The first 4 rows are patterns. Each new row is the sum of 2 different patterns, raised or lowered, with some noise. Before adding, each is slid sideways (what falls off one end comes back at the other) and multiplied by a number that may be negative. Names go in the order of the patterns.
In the rows, zero is written as 128.
Known rows, each followed by the names of its patterns:
[119 141 123 160 175 157  93 177 120 131 142 109  96  79 139 126 127 115
 142 114 130  98 127 127 130 130 137 128 127 174 100 137 114 137 119 177
 135 135 114 104 145 143 135 126 146]  k_984
[153 131 122 133 137 118  82 144 135 144 169  99 112 136 107 144 116 147
 117 155 120 112 144 131 177 102 116 132 131 134 141 123 124 126 123 136
 131 165 128 148  95 131 143 105 138]  k_297
[119 158 127 136 118 120 142  98 163 137 160 132 147 117 104 115 119 176
 139 126 132 140 129 124 119  92 127 113 129 128 133 124  87  98 128 128
 118 123 155 113 122 142 138 114 168]  k_930
[118 109  91 121 146 132 123 126 118 177 122 121 151  79 120 134 132 129
 124 159 137 151 107 106 152 116 137 131 109 126 127 106 144 134 147 141
 120 172 147 129 154 124 132 153 131]  k_637

New rows, each followed by the names of its patterns:
[133 103 138  85 128 110 150 131  97 123 121 152  91 119 114 126 102  98
 100 145  87 118 127 116 154 140 164  93 125 135 123 122 144 126 140 124
 123 119  94 129 123 128 115 122 109]  k_984 k_297
[124  71 108  88  88 100 107  93 108 124  93  99  79 118 103 104 130 104
 110  93  95  91  82  72  95 112 110 121  99 101 134  98  93 110  92 116
  99 105 109  99 109 116 116  79  80]  k_930 k_637
[100 119 103  86 108  61 154 125  88 145 122 100  97  91  73  89  88  90
 117 127  86  78  75 110 118  99 102 146  82  97  98 104 104 112  82 132
  86 114  98  80 117  87 148 142 137]  k_930 k_637
[137 147 134 140 179 182 122 133 142 149 134 148 134 151 152 129 159 142
 169 148 161 121 160 151 128 141 153 156 113 138 148 124 116 156 135 156
 177 134 150 157 118 155 134 157 140]  k_297 k_637
[154 152 144 199 140 159 176 142 153 178 130 162 160 162 173 195 142 127
 179 149 157 120 153 166 166 173 148 145 177 153 162 183 190 148 206 151
 151 191 159 185 116 112 152 171 166]  k_297 k_637
[137 102 128 104 121 132  98  92  77 121 127 116 116 111  82 101 122 119
 111 104 127  81 115 106 153 105 135 130 128  95 119 116 106 116 109 185
 115 130 108 102 137 113 106 128 141]  k_297 k_930
[138 126 101  96 119 102 111 106 166 121 124 104 127 121 121 111 108 124
 115 154 103 134 110 103  99 157 126 120 109 126 129 130 132 123 127 137
 125 136 145 159 137  96 167  95 147]  k_984 k_930
[103 120 109 122 131 105 124  82 130 117 107 122 114 102 119 141 118 121
 124 141 109 113 133 116 132 127 119 132  98 134 112 122  95 131 102 116
 101  92 129 134 123 110 132  89 121]  k_297 k_930
[158 117  79 143 144  88 124 140 109 173 198 201 139 105 134 159 121 151
 136 180 152 181 139 152 137 146 138 102 209 165 157 135 156  96 118 152
 163 152 116 142 101 150  98 154 120]  k_984 k_930
[157 125 158 128 188 151 159 119 122 148 130 144 101 155 130 151 117 160
 101 144 143 149 195 136 121 154 145 128 171 127 134 102  71 113 189  97
 144 142 120 192 165 183 145 110 138]  k_984 k_637
[ 94 123  54 105  99 109  79 103 130 109 123  93  81 120 121  91 109  73
 102  87 109 122 106 106  99 110 149 124  96 140  89 114 122 125 122 104
  46 131 114 106 106  85  67 115 101]  k_984 k_637
[131  84  97 143 102  86  63  94 102  93 104 143  87 100 120  65 139 119
  93 116  86 145 106 110  71 115 122  56 110  60 112 105 107  67 105  61
 111  99 106 115  85 122  39  91  56]  k_297 k_930
[117 135 130 116 126 154 111 162 107 149 148 102 182 167 134 148 133 146
 144  99 133 115 104 154 122 121 136 110 128 165 134 118 171  76 109 146
 139 168 106 154 140 150 112 116 149]  k_297 k_637
[ 90 120  93  87 102 113 128 134 147  89 124  74 114 129  50 116 134  94
 132 117 113  93  62 126  87 115 127  91 105  98  96 116  91 138  99 131
 110  78 120  95 142  86  63  98 107]  k_297 k_637
[160 140 118 133 128 164 172 135 131 155 126 112 134 129 125 102 134 104
 125 114 137 110 138 143 139 178 110 121 103 129 120 147 121 150 144  85
 153 139 127 120 132 139 117 158 123]  k_930 k_637
[141 139 159 150 125 202 153 193 110 114 156 161 154 157 154 133 154 135
 179 187 205 117 202 107 156 165 115 138 133 161 138 146 146 150  93 162
 130 162 183 117 132 160 127 161 173]  k_984 k_297
[119 120 123 135 124 134 111 139 147 107 119 127 125 131 121 133 121 119
 107 112 113 133  98 104 142  85 126 105 106 110 136 151 153 136  88 114
 128 122 130  90 133 135 127 159 141]  k_930 k_637
[ 77  85  76  93  72 135  83  97 104  87  70  81 102  69 101 103 136  84
  97  73  52 103  94 116 108  81 103  86  99  72  89  84  85  83  60 107
 102  85  66  70  82  94  88  92 114]  k_297 k_930
[124 142 138 163 135 139 161 125 134 167 113 150 133 137 137 139 146 135
 140 109 136 105 141 130 133 166 160 161 129 141 141 142 141 147 153 121
 175 150 143 172 148 140 147 179 170]  k_930 k_637
[172 151 142 116 130 156 160 150 137 189 144 153 154 160 186 182 112 175
 118 114 144 133 116  87 149 134 175 121 150 147 110 114 141 136 142 142
 171 149 153 166 102 167 118 155 135]  k_984 k_637
[ 69  70  73  84  52 115  71 103  54  84  53  60  78  96  94  67  72  81
  71  32  91  74  91  81  28  49 102  36  90  67  78  80 111 105  61  86
  79 109  57  79  80  98  79  84  72]  k_984 k_297
[113 103 123 113 123 118  76  91  96 117  95 133 139  91 127 124 108 106
 155 111 138 128 154 100 107 117  66 165 132 135 137 120 118  79 117  90
 156 136 102 121  94 141 125 104  84]  k_297 k_930
[134 144 161  96 108  73 121  73 156 104 128 134  98  88 102 106 105 101
  75 175  87 113  86  80  83 116  92 140 120 101  72 109  91 100 134  77
 110  34  87  91 141  55 111  97 101]  k_984 k_297
[148 143 146 131 149 131 158 166 138 169 127 135 128 148 152 137 126 142
 114 141 127 142 158 148 164 107 161 123 117 122 151 130 145 161 149 133
  81 143 138 146 158 114 130 154 149]  k_297 k_930
[ 95 127 113 121 115 125  60 127 124 107 130 124 148 122 115 139 102  75
 145 113 117 127  58  91 125  87 122  99 114 135 127  99 108  80 104 152
  87  99 111 139 121 139  81  88 127]  k_297 k_637
[ 96 108 112 145 165  86 123 123 120 141 132 118 142 108 116 110 115 152
  90 116 103 107 134 107 108 139 132 135 154 131 105  88 138 123 141 109
 107 118 106 150 133 111 130 121 138]  k_297 k_637
[ 83  82 120 104 106  86  92  80 124 130 121 101  64  96 100  66 111  98
 100  88 122  38  96  80  86  91 109  87  75 121  48  92  64  93  76  96
 140 119 103  60  81  95 104  81  86]  k_930 k_637
[125 130 113 134 110 124 103 127 105 126 108 126 112 125 110 115 140 107
 103 123 130 137 115 139 155 110 118 114 119 164 140 116 149 113 123 120
 137  99 123 148  95 129  69 146 130]  k_297 k_930
[ 61 113  97  93 115 125 106  78  47 118  91 106 102  91  96  91 119  89
 109 106 112  82 174 122 103 105  68 118 133 101  90  98  53 101 111 125
 133 121  54 184  89  88 128  32  59]  k_984 k_637
[143 155 139  86 146 136 189 145 112 125 134 148 125 145 125 141 106  98
 113 198  94 162 114 131 170 154 194 147 148 141 156 133 147 103 174 145
 151 169 116 113 146 123 110 156 144]  k_984 k_297
[147 111 138 170 146 168  72 114 145 129 125 140 137 144 166 131 155 128
 158 131 156 149 162 139 118 149 157 113 143 141 125 120 119 110 149 117
 157 112 134 148 118 171  98 137  96]  k_297 k_930
[101 107 136 129 120 131  78 121 121 102 147 142 142 140 163 142 155 117
 157 111 172 151 136 104  78 103 137 153 124 139 114 123 169 150 158 173
  48 164 125 132 141 107 124  81 156]  k_984 k_637
[160 145 187 176 125 127 101 158 145 163 164 172 145 125 137 173 188 162
 112 194 147 179 165 134 113  98 152 146 179 157 161 136 152 122 125 157
 157 143 147 157 112 200  95 155 129]  k_984 k_930
[139 134 148 107 133 102 125 158 131 122 130 157 113 147 142 158 106 136
 111 195 101 148 133 126 161 138 208 140 169 145 168 122 127 132 153 181
 145 136 140 143 142 136 100 133 131]  k_984 k_930
[146 124 128 188 154 132 170 181 130 157 126  92 156 120 122 178 128 145
 118 139 165 144 147 152  85  84 167 159 137 128 163 132 172 121 122 169
 117 144 104 117 113 169 114 144 167]  k_297 k_637
[135  84 126 139 133 134 122 149 107 142 102 139 138 110 146 125 100 128
 129 112 132 142 173 131 118 146 115 149 156 121 149 132 140 107 122  87
 133 147 122 121  96 136 164 125 118]  k_297 k_637
[118 177 143 155 184 143 105 184 133 117 117  83 101 113 142 123 128 112
 189 114 126 128  85 127 137 129 140 126 157 173 132 117  98 157 112 174
 141 114 121 112 121 154 137 150 153]  k_984 k_637
[165 117 131 109 124 153 127 139 119 139 134 142 126 158 154 147  94 154
 127 108 129 118  92  99 137 111 128 124 150 139 136 100 122 134 133 133
 109 133 131 148 130 135 119 134 123]  k_984 k_637
[ 94 139 120 125  72 141 103 134 162 114 108 154 120 132 137 118 124  89
  90  84 188  91 156 123 123 133 136 161 111 161 135 136 115 147 123 156
 116 105 127 111 116 123 130  79 123]  k_984 k_930
[140 105 148 140 109 119 109  92 124 124 135 117 154 126 103 151 101 114
  96 133 138 124 141 133 105 111 130 123 141  99 138 118 140 143 132 153
 116 126  88 149 174 150 127 126 131]  k_297 k_930
[153 150 167 141 163 146 172 129 148 137 141 140 147 146  80 157 137 159
 134 151 111 132 135 171 180 124 153 137 164 129 159 133 147 124  88 140
 182 117 155 156 130 154 170 187 163]  k_984 k_930
